The same things were measured in two ways. Each way mixes the same 11 hidden numbers, adds some noise and spreads widely along 6 directions of its own, which tell nothing about the thing.
Some things both ways: the first way, then the second way.
[ 18.3  10.9   1.3 -14.0 -10.2  -7.4  11.7  -6.1  -6.9  -2.8  10.0  -2.6
 -14.1  -7.9  -5.1 -13.3 -17.9 -18.0   4.5   5.3  -0.1  12.3   7.0 -15.4
 -13.8]
[ 23.8  -0.1 -33.1  15.0  -2.3  -2.0  41.8 -36.4  -5.9 -51.3 -22.8  -6.4
  16.7 -24.4  -5.4  10.5 -31.7 -13.5  29.0]

[ 15.2   3.8   7.6 -28.7 -18.9 -24.1 -16.7  -3.3 -17.7 -12.8   8.5 -18.9
  -6.1 -22.4   8.9  -7.0  -8.3 -29.0  12.0   3.8   8.3  -5.0  25.3  -5.2
 -27.1]
[ 17.0 -13.9 -10.3 -11.0  -8.9  40.9  29.9 -19.5  19.3  -9.5 -39.2 -21.6
 -23.9 -27.7  -9.1 -11.4 -42.7  11.3   4.7]

[ -8.1  -6.7  -1.5   1.4   4.3  -8.8  -8.8  -3.0  -8.3   9.7  24.3 -14.9
  13.5  -4.5   5.5  -3.8  13.0  -7.9  15.1   1.7  -6.0 -12.1  11.0  17.7
  -9.2]
[ 12.8  -3.8  24.5 -39.8  -7.5  -8.4  17.1  -3.9  11.4  23.9   2.1  20.3
 -52.6  11.0 -23.7 -46.4 -19.9 -19.1   4.4]

[ 13.0  -7.0   7.7  -3.5   2.8  -9.8  -4.9   9.8  -2.2  -5.2   4.2  16.8
  10.6  -0.5  13.8  22.2   5.2   3.3  -3.4  18.0   2.1  -6.3   1.3  -4.4
 -12.5]
[ -0.4   6.7  17.4 -18.5  13.5  -8.1  -7.3  34.4   9.6  48.4  16.3  11.9
  -7.0  17.6  -2.1  -7.5 -28.3  -1.7 -19.5]

[ 11.5  -3.9   8.3  17.9   0.8 -43.1  17.9   7.4  -4.1  10.6  18.8   5.9
  19.8  24.9   8.5  26.3  12.7  10.2 -10.1   9.8 -14.0  13.7  -8.6  -5.1
   8.5]
[-13.5  -3.5 -25.0  28.4 -16.3  17.6   6.0  -3.4 -26.8   2.0   9.8  -1.4
  -1.6   0.0 -12.4  15.1 -21.8  25.5  33.3]

[  4.6 -11.9 -42.4  -0.5  21.6 -18.7  21.0   7.0  23.8  25.1  13.8   4.9
  -5.9  34.4  12.3  -7.2   6.7 -19.1 -30.2  17.7 -14.0  -2.8 -18.6   3.5
 -23.4]
[-36.9   4.7  22.6  19.1  35.6 -25.9 -19.3  22.6  14.6 -25.2   3.9  10.1
  -1.2  33.2 -31.8  23.4  -4.3  25.0 -21.4]

[ -3.6   5.8   4.9  -3.1   6.6   0.2  13.0 -14.6  -5.1  23.2   5.0  -1.9
  -6.9   6.2   2.7 -29.7  -1.9 -30.2   8.6  14.4  -2.0  -0.7  -2.9  -6.9
 -22.4]
[ -2.4  -1.2  21.1 -23.5   1.8  -5.9   7.9  -8.7  -8.7  -3.5 -15.6   8.6
 -18.2  19.2 -18.8  -8.1  17.1   9.4 -12.9]

[ 17.3  18.2   0.9   9.2  10.3 -32.9  43.4 -20.7 -20.5  29.5  17.9   8.4
  22.5  15.4 -18.2  -9.7   3.8  -9.1   7.2  25.0 -29.5  33.2   9.1   5.2
   7.5]
[-38.8 -18.9  -5.7 -10.1   9.8   7.2  62.7 -31.0 -17.5 -11.4 -25.1  -5.2
 -51.3 -15.4 -33.4  -5.1 -14.7   3.2  14.9]

[ -8.3   5.4  16.2  15.6  -2.1 -10.5  -4.3  -3.6 -22.6  12.6   9.7   7.3
   4.5  18.1   0.3  10.9  17.8   7.9  17.9 -20.6  14.7  -5.9  -1.3  -2.6
   4.0]
[ -4.3  22.0 -35.6  48.0 -17.0  15.4 -33.7  34.4 -13.2  20.9  19.7   2.9
  35.4  21.8   2.3  41.7  14.4   3.1  -2.9]

[  6.3   8.4   5.5  -9.3  -0.1  -0.2   6.5  -6.6  -6.0   0.6  12.4  -7.7
  -2.8  -6.2   3.0  -5.3 -13.9  -7.4   7.0   5.7   8.1   1.1  -5.4  -4.8
 -10.6]
[ 37.8  23.7 -34.0  26.4 -24.6  -7.1 -11.5   8.0  -6.5   2.1   6.5  11.1
  26.2  -2.7  20.5   8.9 -20.7 -22.9  36.7]

[-40.9   4.5  32.6  30.8  -0.1  -5.1 -22.0   2.4 -23.7  23.5  23.6 -28.5
 -22.1   8.1  12.0 -22.5  16.2 -32.6  25.5 -23.3  23.6 -34.6 -16.9  -6.4
 -23.0]
[ 23.2  11.1  11.9 -28.6 -14.8   5.1   0.5  -7.2  -1.6  44.5  -3.1  -5.1
 -23.6 -31.2  -2.8   9.7   0.4  23.4   8.5]

[ 11.0   2.6   3.1   7.2  -9.3 -11.5  13.2   4.2 -13.6   6.1  18.0   5.0
   2.9  -4.2  -2.6  14.3   3.7   6.2  11.1  -8.1  10.7   6.1   2.2  -4.4
   6.5]
[ -6.4   9.6 -31.4  34.2  -5.1  10.3  -3.2  20.4   1.4  12.8  24.9  -3.4
  16.3  15.7  -1.9  26.4 -11.5   2.1  19.4]

[  4.3 -18.8 -34.2  -8.8  -0.7   1.8  20.1  17.1  56.5 -25.6  36.3 -39.1
 -17.8  15.5  15.9 -12.8  -8.7  -2.4 -39.2  11.7 -40.4  14.5 -39.1  -3.2
  12.2]
[ 27.2 -10.5  25.2 -44.9   7.8 -25.7  22.6 -15.7   3.6 -22.7 -29.8  -2.8
 -15.5 -32.6 -12.0 -13.5 -45.8  -5.5   3.4]

[ 25.4  13.7 -23.5  -3.8  -0.4 -13.2  12.2  -8.8   2.1 -12.1   7.9   1.3
  14.4  -5.2 -10.3  10.1 -14.9  17.5  -0.4  11.1  -7.1   9.5   6.3   6.9
   4.8]
[-32.4  -3.8  -2.6  26.1  17.6  28.5 -26.3  32.1  16.8  34.9  12.9 -23.4
 -27.4  19.7   2.7  22.3  19.3  20.1 -21.4]

[  5.3  -1.6 -33.3   6.8  32.4  25.0  28.6  -8.6  32.9  12.6  26.6 -12.0
  -3.5  17.9 -11.9 -36.4 -12.0  -2.0 -26.3  -9.4 -25.5   8.3 -16.6  -2.6
  -6.4]
[  5.2  -4.2  19.0  -3.9  24.8 -22.4 -17.6   6.9  11.2 -13.3 -13.3   4.3
 -20.4  17.1 -12.0 -15.8   6.4 -29.9 -27.7]

[ -3.8 -15.2  13.2  -8.5   1.9  31.0  -4.9  -8.2  26.3 -17.3 -11.3   3.5
 -23.2 -33.3   0.1 -28.8 -23.1 -15.4  11.8   0.7  -8.1   2.1   7.2 -20.1
 -24.5]
[ -5.3  -7.3   5.2 -23.0  11.8  -2.6  25.3 -20.9   7.0 -22.1 -23.0  -7.7
  -5.8 -18.1   8.0 -14.3 -21.2   4.7   6.1]

[ -9.4  -2.7  -1.2  -7.0   6.2  10.2  21.9  -4.3   4.0  19.6  16.1 -11.7
  -7.0 -11.8  10.5 -12.8  -6.6 -18.7  11.6   9.9  11.6  -2.1 -23.4   3.7
 -14.2]
[ -2.0  19.7  -5.7  18.6  -1.5 -15.3  -6.2  11.8  12.3  -3.3  25.0   7.7
  22.4  -4.4   5.0   4.5 -13.0   1.1  20.0]

[ -1.3 -12.7   0.5   0.5  11.9  -7.1   9.8 -10.6   0.7  11.1 -18.5  -2.5
  13.1 -19.3  13.8  -5.0  15.4   0.5   9.5 -30.3  26.5   4.7  21.4  -3.4
  -0.4]
[ 31.7 -14.1  41.6 -33.8   9.5   3.4  10.5   2.2  23.8   6.2 -16.1  -3.3
 -47.5  32.9 -16.8 -26.6 -24.1  15.7  -7.2]

[ 15.5  16.5   0.2 -12.2 -11.9 -16.2  21.9 -22.1  10.1 -30.8   2.4 -23.3
   6.8  -5.0 -12.2   2.7 -21.5  17.6   0.2   1.8 -24.3  32.3 -15.6   2.1
  21.2]
[ 10.3  -2.7 -34.2  12.4  10.7   2.7  28.4 -23.7   8.5 -13.5 -11.4 -28.6
  -8.3 -61.2  22.7  16.4 -34.2 -12.8  31.3]

[ -3.7  -0.4   6.7  20.6  -1.9   4.9   2.2  -0.8  13.1  -9.7  13.8  -4.8
  -4.0 -27.8 -10.2  -0.4 -14.9   6.7  12.6  -4.9  -7.6  -4.5 -11.0  -2.7
  -4.3]
[-22.1   4.1  15.4 -28.6   0.4   6.4 -11.3   1.1  -2.2  11.5  -6.6 -13.2
 -16.1  12.6 -20.7  -1.4  17.7   0.2 -14.8]

[ 10.6 -10.4  -1.9  -2.1  15.3   3.8   1.9  -1.2  20.4 -17.3   3.4 -10.7
   4.6 -15.9   1.5  -3.7  -6.7  -6.5 -15.6  11.0 -18.0  -6.3  -7.7  -0.3
 -20.6]
[-30.6 -12.2  22.7 -15.4  12.2 -14.2 -18.4  11.9   2.7 -21.5  -2.5  26.3
  15.9  33.7 -10.0 -26.4  12.2 -14.5 -16.8]

[ -1.7   1.7  -8.6   3.3  10.0   9.3   1.5   3.1 -12.0   7.4  30.4  -4.1
  -2.0   0.9  -3.4  -8.3   4.6  -7.6  11.7   9.4  -2.9  -7.7   6.2  11.3
  -6.8]
[-18.0  12.1  -8.5  10.8 -13.4  15.9  -9.7  26.2  -5.9  13.6 -11.8  11.5
  10.0  13.2 -12.6   7.0   6.2  -6.2 -13.4]

[-18.1  -3.1  12.6 -11.7  19.7 -27.2   5.5  -8.5   6.0  29.6  21.0 -32.4
  11.7  15.6  28.7  -8.0   2.0 -22.9 -10.7 -13.0   4.4  -2.3 -26.5   5.0
 -19.5]
[ 19.4  14.3  -5.9  20.9 -15.2  -8.8 -46.2  25.2  -0.2 -22.1  -2.8  -2.9
  29.5  14.8  -3.1   3.7  -6.3 -25.4 -13.5]

[ -3.3   3.2  27.1 -11.8 -15.6   6.5  -6.3 -20.0   0.6 -17.4 -17.0 -11.7
   4.1 -28.0   4.3  -5.7   1.3   3.2  22.0 -22.8   9.7   5.0   2.0  -9.2
   6.1]
[ 27.6 -23.4 -12.3   9.5 -24.7  13.3  14.0 -32.5 -21.3 -31.8   4.7   3.2
   6.1  -5.6  14.8 -21.6   6.7   9.5  32.2]

[ -3.7  -2.8 -20.3   5.9  12.1   9.3 -15.8   9.3   2.7  10.8  19.5   7.3
   6.2 -11.7  11.8  -1.7   4.2  -3.5  11.1  16.6  11.3 -27.2  12.7  11.7
 -17.4]
[-16.2  -5.9  32.6 -15.0   3.1 -17.0 -30.0  27.4   4.8  -4.7  25.0  17.3
  14.6  46.4 -23.6 -10.0  31.7 -10.8 -33.2]

[ 18.7   4.4  -5.2  -7.9   8.3  -3.7  -1.1  -3.1   9.7 -16.8  -2.9  -9.7
  12.9 -32.8   6.7   1.8 -10.2  -2.6  -5.9  13.8   4.0  -6.7   4.5   0.8
 -14.1]
[ 43.4  -9.7  22.4 -41.4   0.9 -25.7  11.0 -13.6  13.6 -17.8 -14.2  17.4
  -9.6 -10.6  -1.6 -40.6 -36.1 -32.7   9.2]

[ 10.8   4.7   8.7   6.7  -0.9  -5.1  20.0 -14.0  -1.8  -7.3   5.5  -2.1
   2.8   9.7  -5.3  -9.4 -14.1  14.3   9.0   2.4  -9.8  28.3  14.5 -14.1
  16.4]
[-24.2 -17.6  -6.1   5.1  17.8  21.8  27.8  -5.6  -8.2  19.5   7.2 -29.3
 -30.5   6.9  19.0  16.4  26.6  21.9   0.8]

Other things, the second way, with their names:
(383): [-14.1 -29.2 -14.5  15.9  10.5  13.7  32.3 -39.2  -9.3 -14.3  10.0 -31.0
 -34.1 -40.8  16.4 -10.1   8.7  15.4  18.3]
(47): [  8.1   3.9 -27.7  23.8 -31.8  16.8 -40.3   6.5 -18.2 -13.0 -15.3 -15.9
  12.3 -15.9  18.0  11.5  24.1 -22.3  14.0]
(392): [  6.4  -6.1 -15.9  17.6   9.4  11.6  -4.3 -10.7  11.4  24.9   8.2 -24.7
 -38.7 -43.5  21.3  16.6 -11.3  23.7  38.2]
(194): [ 40.8  12.7  16.5 -31.6  -6.3 -45.0  20.2  -6.2  -6.6 -23.8   1.2  34.2
  14.4  36.7 -30.1 -27.8 -13.5 -44.7  -7.7]
(67): [ 22.0  13.6   2.9 -26.4 -31.3  18.6  -5.6  29.8  -1.4  55.4  -5.3   8.2
  12.8 -13.7   9.1  10.9 -23.9  18.6  14.5]
(168): [  7.2  19.4  12.5  -8.2   7.5   7.6 -23.4  14.1   5.4  37.6 -35.9 -19.7
 -60.5 -14.4 -25.3  29.6 -19.0  26.9 -24.9]
(235): [  7.2   2.7  21.1 -24.6  -1.6  11.8   7.4   0.3 -10.3  31.1 -17.6  -3.8
 -32.2  10.7 -13.3 -12.3  11.4  15.4 -20.2]
(265): [-33.8 -10.8  37.0  -8.0  49.5 -28.1  30.0   0.2  25.1   1.1  38.9   2.6
 -22.4  30.2 -14.9 -12.9  19.7  14.7 -19.5]
(347): [  4.4   5.8 -30.8  27.0  -1.1  -5.5  -0.4  -9.5   3.5 -29.3  -7.6   1.3
  15.9 -21.3  10.1  21.7 -21.0  -0.4  27.0]
(197): [-33.5   3.0 -15.5   8.9  15.4  -9.0 -13.6  27.8   0.3   1.8  22.1 -15.5
  25.2  10.1   3.8  24.5  17.5 -37.2 -17.8]
(443): [ 21.9  -9.8  25.3 -27.5  12.6 -24.4  22.8 -18.5  -4.2  -9.7  -4.8   2.3
  -1.7 -23.7  -1.4  -4.2  11.3   4.4 -16.6]
(317): [ 18.8  -3.6  25.8 -26.1  16.3 -16.5   2.9  26.8  16.0   0.0 -15.8  -3.9
 -10.2  13.5   4.2  -8.6  -7.8 -24.6 -30.3]
(408): [ 19.1  12.5   4.3 -24.3  -9.0  -5.1  -2.1  17.1  -7.4  40.1   1.1  17.7
 -19.4  38.2  -3.0  -8.6  -0.8 -17.2   4.3]
(23): [  4.7   2.4   8.0 -28.0   5.3   9.6  13.0  -3.6  -5.3  14.3 -20.2  -9.6
  -3.5  24.6  14.7 -14.6  24.8 -12.1 -36.8]
(34): [-19.7  -0.3 -26.8  54.2 -15.1  58.2 -26.0  15.4 -13.0  55.9  18.5 -21.7
  -6.6 -12.6  22.6  16.0  33.2  44.8  -9.4]
(437): [-19.6   7.2  -3.4   7.1  -3.6   6.5  -3.7  21.8 -16.8 -17.7  -5.3   7.4
  38.6  44.6   8.1  22.1  36.1   5.3 -22.8]
(369): [-13.3 -18.2  27.6  -6.6  16.7   2.1  13.9  14.9   1.6   0.8  10.0 -11.0
  -9.5  34.8  -7.0 -11.2   8.4  18.4 -23.3]
(427): [  5.9 -24.7  10.3   0.5  11.5  -6.8   7.4  -2.8  -0.6  33.8  30.7  21.6
 -28.4  -0.6  13.0 -22.9   6.3   8.3   4.9]
(300): [-31.7  -3.4  -7.2  24.2   6.3 -21.2   3.9  -5.9  -5.9 -18.5  37.3  15.5
  13.2   0.4  -0.8  -0.6  13.8   8.3  23.4]
(250): [  0.5 -19.3  30.0 -40.7   8.1   2.5  25.6  -6.9  -9.6  22.8  -8.3  -7.2
 -18.5  -1.3  14.9 -30.3  20.4  -0.1 -22.1]
(201): [ 10.7   6.4  -2.9  -2.1 -25.0   9.4   7.6  -3.7 -28.1  -6.8 -18.7  15.6
   7.6  10.0 -18.8   0.2 -10.3  17.4   4.8]
(53): [ 17.9   6.0   5.6 -15.6  -5.4 -17.4  12.8 -23.3  -2.4 -26.2 -21.1  10.4
 -36.4  11.8 -22.9  -4.7  -4.0  -8.3  30.1]
(296): [-15.3 -22.0 -18.2  34.5  -8.6  43.8  -1.8 -27.9  -8.9  -5.9   4.4 -12.8
   1.8 -16.2  21.5 -16.2  18.2  41.8  23.2]
(76): [-15.1   4.7  21.9 -18.2  10.9  -5.0   2.2  -9.4   5.7 -23.4 -29.6 -11.9
 -17.1 -10.2 -17.3  -8.1   6.3   0.4 -18.3]
(336): [ 13.1   8.6 -14.2   6.0  -4.5  20.4  13.9  -2.3   4.2   9.7 -26.4 -18.2
 -13.9 -29.1  12.6  24.8 -25.0  25.3  18.2]
(169): [-15.8   4.5  10.5  -1.8  17.9   6.2  13.6  23.2  12.6  36.3   3.1   1.0
 -18.7  24.8  -1.6   6.2  -1.4   8.8  -2.9]
(39): [-23.3  -1.3  -8.0   7.9  -4.9  15.6   6.1  -4.5 -31.2  -1.2  -5.1 -20.1
   3.0  16.2   3.0  11.6  54.8   3.2 -18.4]
(220): [ 11.9  -6.1  31.2 -28.4  39.0 -50.5  19.4   4.4  20.6 -12.7   4.5  13.5
  -1.0  -7.8  -4.4  -8.9 -29.9 -18.1 -12.6]
(157): [ 17.6  -4.1  26.5 -37.0  23.2 -43.1  24.5 -17.1  -4.9 -25.4  -6.3  13.2
   0.2  12.9 -20.7 -30.9  -8.4 -33.9 -26.6]
(417): [ -5.3  -5.3  24.5 -14.5   7.0 -30.5  -5.7  -0.7   5.2 -18.9  23.2  28.4
  15.5  25.7   0.4 -22.1  23.6  -7.1   2.5]
(219): [  9.7  12.4  -0.6  -5.8  -2.6  -4.1  -5.8  12.0   5.5 -12.8 -15.0  -6.6
  53.9 -30.8  16.8  -3.9 -23.2 -14.4 -14.7]
(331): [-45.6  -3.8  19.3 -24.5  20.0  24.7   5.4   2.3 -10.0  56.3  12.7 -28.8
 -43.3  30.6  11.3   6.5  68.8  27.1 -30.6]
(175): [  2.2   3.3  12.3  -2.9  17.8  12.1 -11.3  26.0  35.7  35.5   7.6 -14.6
 -32.0  23.5  13.7  -3.4   0.6  -0.8  -7.3]
(406): [ 50.9  18.9  22.2 -32.7 -17.1 -20.3 -33.3  37.5   0.9  14.1  -9.3   7.0
  31.8  21.0  -2.2  10.4   1.5 -24.8 -30.7]
(75): [ 13.9   1.6  -2.6 -22.2  -1.1  12.9  26.9 -33.1   3.1  22.2 -19.0  -2.6
 -27.6 -30.1  22.0 -23.1 -10.1  14.1  27.7]
(123): [-21.8  -5.3  -6.7  22.0  24.2  16.4  13.5 -20.3  34.2 -15.7   1.9 -11.9
 -12.5 -15.5   3.8  -5.3 -11.0  26.5  -0.7]
(410): [ 32.4 -12.8  -6.8 -23.3   4.1  -4.5  51.8 -27.8  -2.1   5.8 -24.7 -10.2
 -28.1 -42.0  33.7 -24.0 -22.7 -17.6  24.6]

Some of these things the first way, each followed by its name:
[  0.6  -3.5 -12.6   0.4  -0.5   5.0 -11.3   5.5   9.2  -8.0  17.4   4.8
  -7.3  -3.4   2.8   0.6  -9.9  -3.6   6.5  23.4  -8.7 -15.9  -4.0   6.3
 -19.4]  (300)
[ 11.8  -5.8   5.2 -23.5   1.2  -7.8  18.2   1.8   8.3   1.7   9.6  -4.9
   6.5 -12.1  20.7   7.1  -5.1  -3.6  -4.2   3.7   7.7  18.1  -5.2  -5.9
   1.1]  (369)
[  0.9  -4.0   1.0  17.6  -7.1  12.4  -7.1  16.8  -6.8 -12.2  15.6  -1.7
  -9.6  -8.1   9.8  -1.1  12.3  -2.5  12.2  20.7   9.6 -16.7   5.9  -5.8
   2.9]  (67)
[ -0.9  15.2 -26.6 -13.1 -16.4  -0.5 -18.7 -17.1  21.5 -24.3 -20.9  27.9
  -6.0 -13.2 -15.3  11.9  -4.1  18.1  17.5  -6.0 -13.6  -2.0  -6.5  12.5
   3.8]  (168)
[ 24.3   9.6 -20.6 -29.8 -24.5  20.2  29.0  -6.8  24.3 -28.1  19.8 -12.9
 -15.4  -8.4 -11.1  -6.0 -23.3   0.9  -7.1  26.7 -28.4  21.0 -37.5  -1.4
   9.8]  (235)
[  8.0   5.2 -20.7  34.6  23.5  33.2   7.7  -7.4  -8.0  12.8   3.1  28.0
  17.5  20.8 -15.3 -15.3  23.5  26.1   8.0   2.0   2.0  -9.9  27.1  -1.2
  15.5]  (427)
[-21.9  -9.4  31.6   5.7  19.9  25.8   7.4  -3.6   5.9  -9.8   2.6 -16.2
   0.9 -28.7  13.4   2.6  -3.4  10.8  16.0 -15.3  17.2   2.5 -22.2   3.0
   7.2]  (219)
[ 14.3  14.3 -16.8  -7.2  16.5 -20.6  26.2   8.1  -2.6  25.9  32.4 -19.9
   4.3  26.8  30.4 -15.3  -9.9 -27.1 -22.5  52.0  11.2  -2.3 -17.8  -4.4
 -14.9]  (406)
[-24.6 -30.1  -7.2  27.5  24.8   8.7  -1.5   9.1  -0.3  -1.5  23.3 -12.4
  -3.8  48.6  18.0 -11.9  14.9  19.6   7.2  -2.0  -4.5   4.3  24.8   4.0
  17.1]  (437)
[  1.4  -4.5  -7.9  -7.0  21.4   4.5  18.5   1.4  21.2  11.7   8.4  -5.5
  -7.8   4.4  14.2 -16.1  -4.2 -20.5 -22.2   7.2  -3.0   2.4 -23.3  -9.5
 -17.9]  (220)
[  8.0   0.0   4.5 -10.2  -4.6  19.2  16.0 -13.7  24.4 -59.5   5.1 -33.0
   3.0 -19.5  -9.6   5.1 -21.6  39.8   0.3 -13.2 -25.2  34.4 -15.0   4.0
  40.8]  (410)
[-12.1   2.4  -5.0 -14.8   3.5  21.0  -6.7  -7.4  24.5 -15.1   7.7 -10.8
 -18.4 -44.4  -3.6 -15.0 -27.4 -12.9  14.9  -1.7  -5.8  -6.0 -17.7   8.9
 -20.6]  (76)
[ -6.3  -1.5  -6.9 -28.4   9.5   5.1  -3.4  -6.0  17.0 -10.4   7.9 -19.0
   1.3 -15.8  17.1  -9.2  -6.8  -2.5   2.2  -8.6   2.0   9.2   0.3   8.7
   2.7]  (317)
[ -2.9  -1.3   0.3  10.2   6.2  -4.3   7.3 -17.1  13.2 -19.0   7.6 -10.0
  20.6  14.0  -2.5   4.5  -8.8  39.4   9.9  -3.2 -23.3  23.2   6.6   7.8
  30.3]  (383)
[ 10.8   4.5  24.5   1.5   5.6  -7.5   5.9 -14.0 -13.3  -3.7   0.5 -16.1
   9.6  -6.2   4.0  -5.9 -12.0  -8.3   3.5   8.4   9.1  -2.9   1.0 -10.2
 -20.2]  (296)
[ 21.2  -0.8 -26.0   1.6  12.9   4.1  14.2  -2.0   5.4 -13.7  12.1 -11.9
   8.6 -15.7  -3.4  -1.5 -20.5  16.4  -1.4   4.4   7.9   4.3  18.2   5.9
  -0.1]  (175)
[-27.7   7.1  16.1  36.7  25.3  -8.8   2.0 -19.9  -0.3  -3.4  11.9 -35.7
  27.3  -0.1  -4.6   0.3   6.6  33.8  16.2 -40.0  -2.7   4.2  -7.2  19.9
  30.1]  (47)
[ -0.6  -2.2  25.6 -12.3 -12.4 -17.5 -33.8   7.1 -14.5  -9.7  12.9  -5.1
 -14.4  -9.2  13.2   0.8 -10.2 -27.2  11.7   4.0   6.2 -19.6  11.4 -12.5
 -39.0]  (408)
